The groups are shells around one centre, one inside the other: the same stretched ball of 7 dimensions in 9 sizes.
In the rows, 128 means zero.
Some rows, each with its group after it:
[115 146  80 143 142 126 190 128 101 120 101 109 120 133 125 107 127 164
  30  49]
C
[112 149  75 113  94 101 151 133 144 146  84 113 119 112  97 129 116 177
  70  80]
D
[102 147  96 116 145 143 150 126 113 120 109 125 140 146 113 125 138 161
  64  71]
S
[112 131  78 175 180 146 149 124  73 100 130 114 159 159 134 113 160 137
  55  59]
M
[103 144  95 110 130 143 159 128 116 127  98 115 128 140 114 124 127 165
  56  69]
A
[120 143 138  67 133 139  88 145  87 120 105 160 145 163 101 125 127 110
 172 129]
V
[136 138 140  75 128 117  98 146  93 152  93 126 108 159 110 129 113  98
 172 125]
U
[101 161  87  93 131 110  82 115 126 100 124 183 198 129  73 141 162 168
 146 119]
F
[153 157 132 127 192  89  86 136  70 135 135 153 139 173 111 122 154  75
 194 118]
D
[122 153  79 115 120  82  94 123 122 124 112 153 167 120  83 137 148 153
 147 115]
U
[130 159  95 133 160  89 133 118 119 147 117 121 127 139 107 134 146 142
 106  81]
U
[125 123  69 137 113  97 127 117 106 135  94  96 138 119 112 135 134 153
 101  94]
D
[109 146  78 128 122 119 153 129 120 126  99 119 136 127 108 123 131 167
  63  72]
U
[112 135 117  82 136 137 116 117 103 128 102 124 139 149 109 140 134 143
 124 105]
L
[109 163  81 129 143 110 126 130 122 115 120 156 163 133  93 124 150 160
  93  84]
U
[122 163 126  76 124 107  87 149 131 151 104 156 130 149  85 136 127 123
 164 123]
A
[119 137  83 144 139 127 188 128  96 128  96  94 111 135 131 110 122 156
  35  52]
V
[127 160 124 108 162 112 115 137 114 152 115 132 119 161 107 131 137 117
 130  95]
S
[130 150  77 172 161  94 128 135 107 139 123 117 137 143 114 123 151 129
  94  75]
V
[159 159 124 135 175  76  99 148  75 143 124 147 123 163 111 114 140  75
 182 112]
F
[120 144  98 118 149 106 126 110 132 163 107  94 119 141 111 152 142 151
  99  84]
C
[110 157  63 127 120  87  88 122 128 107 120 168 193 115  75 136 160 168
 134 112]
V
[117 157 106  85 116 101  90 134 136 144 103 149 144 134  83 142 134 144
 151 119]
U
[162 128 138 109 153  99 144 137  51 148  92 100  83 160 138 109 109  81
 153 102]
F
[124 143 126  66 118 113  71 136 105 133 102 154 148 147  89 139 131 118
 191 141]
A
[122 148  74 131 154  86 140  89 107 116 118 126 159 120 104 138 158 173
 100  83]
C
[125 146 100 151 180 120 140 124 105 149 122  99 121 160 126 131 149 127
  81  66]
S
[159 138 116 154 190  83 150 115  83 174 113  70  81 161 142 131 138  98
 114  72]
M
[124 120  99 153 187 131 134 100  89 147 121  68 124 164 141 147 157 128
  84  70]
F
[119 150  83 165 187 118 156 113  95 119 131 117 146 150 124 122 161 147
  62  56]
U
[128 125  85 129 130 101 140 109 108 151  94  79 116 129 121 141 132 150
  94  84]
V
[ 99 135 135  81 141 178 113 145 114 144 102 115 122 176 117 136 125 126
 100  94]
M
[138 135 137 114 188 127 120 121  70 142 119 109 116 177 132 130 142  94
 141  95]
L
[114 151  77 120 105 101 122 139 134 136  97 133 141 121  92 128 129 159
  99  95]
C
[117 157  69 165 145 110 195 134 121 137 104 103 110 129 121 108 129 167
  14  36]
D
[131 143 112 126 144 112 125 142 122 177 100  90  93 156 119 136 125 116
 106  85]
L
[131 152 129  71 128 102 111 130 110 147  96 138 118 144  98 133 121 126
 159 117]
S
[109 137 105 142 170 165 156 140  78 110 118 119 137 169 134 108 140 128
  57  62]
M
[103 142  90 136 146 140 124 134 132 149 112 103 133 153 113 140 144 148
  69  74]
L
[130 126 109 107 136 107  71 124  97 144 109 116 145 150 106 149 144 111
 176 129]
V
[121 150 116 111 136 125 132 149 124 162  98 110 101 155 113 128 119 125
  97  84]
S
[152 123 122 165 210 121 158 118  48 149 120  67  92 180 161 119 142  85
  97  63]
D
[ 89 147  64 156 160 154 177 116 105  89 123 128 169 138 119 114 156 187
   8  42]
F
[130 143 118 101 126 118 125 150  96 139  95 128 114 149 111 116 115 116
 128 102]
S
[122 141  66 145 145  99 157 105  76  86 115 140 169 118 112 111 150 167
  85  77]
L
[116 162  87  86 103  80 101 121 146 137  99 154 153 112  73 144 136 170
 143 117]
M
[143 130 112 116 154 100 124 115  68 129 106 114 128 147 123 126 136 114
 147 105]
S
[123 127 114 121 156 139 152 122  98 154  99  77  99 160 136 133 127 130
  77  72]
A
[142 155 138 130 192 119 112 150  81 149 127 131 113 185 124 118 141  77
 144  94]
M
[ 94 151  60 171 158 142 166 128 118 108 124 122 160 139 116 117 156 177
  13  43]
M
[109 143  88 123 141 126  90 132  95  99 124 161 185 144  96 126 156 138
 134 110]
L
[146 160  91 128 125  56 111 139 122 158 103 133 120 124  93 127 130 125
 150 107]
F
[126 153 106 123 140 113  96 157  99 126 116 156 148 154 100 116 137 110
 143 109]
C
[139 136 112 126 143 112 159 137  94 159  92  86  84 150 132 119 113 118
  90  75]
A
[128 171 122 124 169 117 169 147 117 157 110 121  90 160 119 112 123 126
  71  58]
D
[133 162 101  97 132  74 130 115 123 144 102 137 126 123  93 134 132 152
 134 100]
C
[125 139 130 123 174 150 142 144  81 140 112 108 107 179 135 116 129 103
  94  76]
A
[143 163 153  80 155 113 147 151  89 151  98 138  85 165 116 108 107  99
 138  95]
F
[132 147 106 124 144 102 151 128 125 175  96  83  87 144 121 135 123 135
  86  73]
L
[ 92 148  57 132 132 126 144 106 118  88 117 146 187 118  97 128 158 198
  57  73]
V
[109 145 124  98 137 150 101 155 121 150 106 126 125 168 108 133 128 118
 117 101]
A
[136 154  75 149 136  76 169 125 110 140 101 111 114 119 113 115 128 153
  75  67]
C
[ 97 126 101 127 155 164 111 123 124 150 114  86 136 167 123 153 150 142
  74  79]
D

New rows. What belongs after each?
[107 135 103  84 106 131 113 130 122 136  91 122 136 136 100 139 124 153
 115 107]
L
[130 164 137 104 170 120 154 138 121 173 106 106  79 167 121 128 121 119
  93  70]
F
[112 146 105 100 150 126  90 120  98 107 123 158 176 150  96 136 156 138
 147 114]
A
[152 131  83 145 162  64 164  84  70 129 106  91 122 122 129 128 144 144
 111  79]
F
[120 147 135  78 134 140 118 150  99 137  99 139 119 162 109 121 117 116
 133 106]
U
[ 93 164  93  79  97 123  76 148 157 128 106 175 172 131  66 141 138 164
 135 122]
D
[114 155 129  68 127 132  93 146 107 121 106 169 150 153  90 125 129 126
 158 123]
L
[140 141 135  83 141 107 151 123 107 173  85  88  73 150 124 135 108 123
 119  90]
V
[161 141 131 115 164  77 116 125  81 166 105 102  93 156 123 132 128  88
 171 108]
A
[ 95 149  73 150 172 144 174 104 111 106 125 116 157 142 120 126 159 184
  20  43]
M
[124 139  98 133 160 111 151 109 121 166 105  75 102 146 126 145 138 146
  74  66]
C
[103 140  88 131 133 141 137 137 124 138 105 109 133 146 113 130 135 153
  63  73]
A
[134 149  98 104 144  80 159  94 110 143  98 107 115 122 110 137 133 163
 105  83]
D
[159 137 151  83 154  92  93 135  69 157 101 124 101 166 117 129 121  72
 209 133]
C
[106 163  86 101 119 118 147 134 108  91 106 175 165 122  90 107 132 172
  90  89]
F
[116 146 101 119 139 130 166 133 111 139  97 107 109 144 120 119 122 149
  61  66]
S
[124 165 104 124 157  99  91 140 121 140 126 153 149 152  93 133 152 122
 144 104]
C
[141 132 118 132 159 114  92 147  71 137 116 125 132 168 121 121 139  83
 162 113]
M
[137 139  97 119 128  96 137 131  80 120  98 130 131 132 112 112 125 130
 126  99]
U
[138 129 120 110 145 108  93 131  88 150 105 111 123 157 116 137 134 100
 164 118]
U
[ 96 134 104 117 147 170 141 134 109 127 108 109 135 162 122 129 136 148
  58  71]
C
[113 157 129 109 179 140  96 136 114 144 130 138 140 178 108 139 153 114
 129  96]
M
[127 136 137 109 170 142 139 131 103 172 103  79  84 177 136 137 125 108
  97  77]
L
[132 137  75 153 167  94 178  92  78 114 113 101 136 127 129 121 149 160
  68  60]
L
[147 134 102 154 156  98 132 142  76 145 108 103 111 153 129 114 131  98
 120  88]
V
[124 161 100  87  96  82  77 149 146 154  96 155 139 126  73 140 125 137
 169 130]
F
[150 138 106 144 161  93 163 128  74 145 102  95  95 147 135 112 124 112
 102  75]
U
[146 132 121 136 181 113 172 116  70 152 105  76  85 162 147 120 127 110
  88  65]
L
[164 144 101 160 177  67 134 129  49 121 121 131 128 146 125 103 143  91
 153  96]
M
[144 150 113 145 181  98 161 126  95 162 112  90  88 158 133 122 133 113
  91  64]
A
[121 163 116  86 145 105  88 131 104 113 121 180 166 145  85 128 146 130
 170 123]
C
[123 157  71 150 153  93 168 114 104 114 115 130 143 123 110 115 146 167
  65  62]
U
[122 143 115  95 148 112 102 114 116 149 110 118 133 150 105 150 143 135
 141 107]
U
[111 166  85 100 109 102 153 133 132 121  96 153 138 116  88 117 123 177
  83  83]
M
[122 131  97 120 144 107  56 119 112 142 121 124 165 150  98 158 161 121
 172 128]
D
[128 160 127 117 171 123 130 145 101 144 118 134 116 168 115 119 135 110
 115  85]
U
[123 148  91 112 138  86  75 113 124 139 118 138 163 134  88 154 157 141
 164 121]
C
[114 160  81 119 145  92 109 109 123 117 123 154 173 126  87 139 160 165
 124  99]
L
[112 144 120 113 151 149 121 148 112 148 109 116 119 169 117 128 131 120
  97  86]
S
[168 148 110 160 190  64 113 129  50 129 130 134 131 157 123 110 151  76
 177 104]
D
[149 149 130  98 127  95 106 162  80 140  97 148 112 152 107 107 111  86
 177 123]
M
[115 136  93 130 143 131 162 124 108 139 100  94 115 143 125 126 129 152
  57  64]
S
[107 148 108 110 152 136 135 122 135 157 108 101 117 154 113 145 138 151
  77  74]
L
[132 161 100 124 143  82  83 140 125 151 119 145 142 143  90 138 146 119
 161 114]
V
[124 152  79 143 124 102 154 145 113 133 100 124 123 129 109 110 124 147
  75  74]
V
[130 165 127  75 110 100 118 159 133 164  88 143  99 142  91 124 105 124
 141 110]
V
[136 149 124 103 156 112 109 139  65 106 117 165 149 156 108 109 137 104
 165 115]
C
[128 166 104  87 123  74  83 126 140 151 108 154 144 128  76 147 139 142
 172 125]
M
[122 130  81 150 162 126 196 104  67 101 107 100 132 135 139 108 138 160
  40  50]
F
[115 152 123 105 158 133 124 133 130 164 109 108 109 164 113 141 134 130
  99  83]
A
[134 144  99  90 114  81 103 120  97 121  99 150 150 122  91 130 131 139
 169 126]
U
[154 156 130 130 181  86 137 134  98 175 113 101  82 165 126 126 130  93
 132  83]
V
[146 124 118 113 134 105 136 133  76 151  88  91  95 148 130 122 113 106
 132 100]
V
